The groups are shells around one centre, one inside the other: the same stretched ball of 2 dimensions in 8 sizes.
Known rows, each followed by its group:
[ 0.81 -0.76  2.68 -2.34  0.54  2.36] -> (7)
[-0.60  1.05 -1.39  4.71  0.61 -0.65] -> (2)
[-0.29  0.77 -0.14  2.49  0.57  0.50] -> (7)
[-0.51  1.11 -0.60  3.22  0.57  0.29] -> (6)
[ 0.60 -0.69  1.59 -0.34  0.58  1.20] -> (0)
[ 0.44 -0.47  1.19  0.35  0.58  0.93] -> (2)
[ 0.29  0.17  1.88 -1.10  0.52  2.25] -> (0)
[ 0.94 -0.99  2.94 -2.76  0.54  2.45] -> (4)
[ 0.89 -0.79  3.13 -3.17  0.52  2.84] -> (1)
[-0.44  0.74 -1.18  4.41  0.61 -0.68] -> (1)
[ 0.96 -0.85  3.40 -3.65  0.51  3.08] -> (4)
[ 1.04 -1.01  3.53 -3.87  0.52  3.11] -> (3)
[ 0.84 -0.62  3.26 -3.45  0.51  3.12] -> (3)
[ 0.45 -0.45  1.28  0.17  0.58  1.06] -> (5)
[ 0.27 -0.22  0.69  1.20  0.59  0.59] -> (5)
[ 0.25  0.23  1.81 -1.00  0.52  2.23] -> (6)

New rows, each followed by its group:
[-0.46  0.87 -0.98  3.99  0.60 -0.34] -> (7)
[-0.47  1.02 -0.62  3.28  0.57  0.19] -> (4)
[-0.60  1.18 -1.00  3.96  0.58 -0.11] -> (0)
[ 0.76 -0.58  2.88 -2.76  0.52  2.74] -> (5)
[-0.70  1.06 -1.95  5.74  0.63 -1.26] -> (6)
[-0.43  0.64 -1.41  4.85  0.63 -1.02] -> (6)
[-0.28  0.45 -0.96  4.06  0.62 -0.67] -> (3)
[ 0.40 -0.38  1.08  0.50  0.58  0.90] -> (5)
[ 0.76 -0.50  3.15 -3.28  0.50  3.10] -> (0)
[-0.70  1.18 -1.65  5.14  0.61 -0.83] -> (3)
[-0.20  0.68  0.17  1.92  0.56  0.78] -> (7)
[ 1.13 -1.13  3.81 -4.34  0.51  3.31] -> (6)
[ 1.12 -1.19  3.52 -3.80  0.53  2.94] -> (6)
[-0.62  1.13 -1.24  4.40  0.60 -0.41] -> (4)
[ 0.00  0.11 -0.06  2.50  0.60  0.03] -> (5)
[-0.46  0.68 -1.47  4.96  0.63 -1.05] -> (6)
[ 0.39 -0.42  0.98  0.72  0.59  0.74] -> (4)
[-0.07  0.14 -0.44  3.19  0.62 -0.36] -> (0)
[ 0.71 -0.52  2.73 -2.50  0.52  2.61] -> (7)
[-0.75  1.22 -1.82  5.45  0.61 -0.97] -> (0)
[ 0.35 -0.34  0.96  0.73  0.59  0.80] -> (5)
[ 0.49 -0.16  2.31 -1.81  0.52  2.45] -> (1)
[ 0.80 -0.69  2.84 -2.66  0.53  2.60] -> (7)
[ 0.74 -0.47  3.04 -3.08  0.51  3.01] -> (3)
[-0.11  0.23 -0.45  3.18  0.61 -0.28] -> (2)
[ 0.77 -0.88  2.08 -1.21  0.57  1.59] -> (6)
[ 0.96 -0.92  3.21 -3.29  0.52  2.82] -> (2)
[ 0.52 -0.18  2.41 -2.00  0.52  2.55] -> (2)
[ 0.69 -0.47  2.68 -2.42  0.52  2.60] -> (7)
[ 0.53 -0.24  2.31 -1.81  0.53  2.39] -> (7)
[ 0.48 -0.47  1.42 -0.07  0.57  1.19] -> (7)
[ 0.44 -0.07  2.26 -1.74  0.52  2.47] -> (4)
[ 0.53 -0.60  1.33  0.12  0.58  0.98] -> (0)
[ 0.81 -0.80  2.56 -2.11  0.54  2.18] -> (5)
[-0.05  0.56  0.75  0.87  0.55  1.32] -> (2)
[ 0.80 -0.76  2.63 -2.26  0.54  2.30] -> (7)
[ 0.48 -0.13  2.33 -1.85  0.51  2.49] -> (2)
[ 0.99 -0.91  3.40 -3.65  0.52  3.04] -> (4)
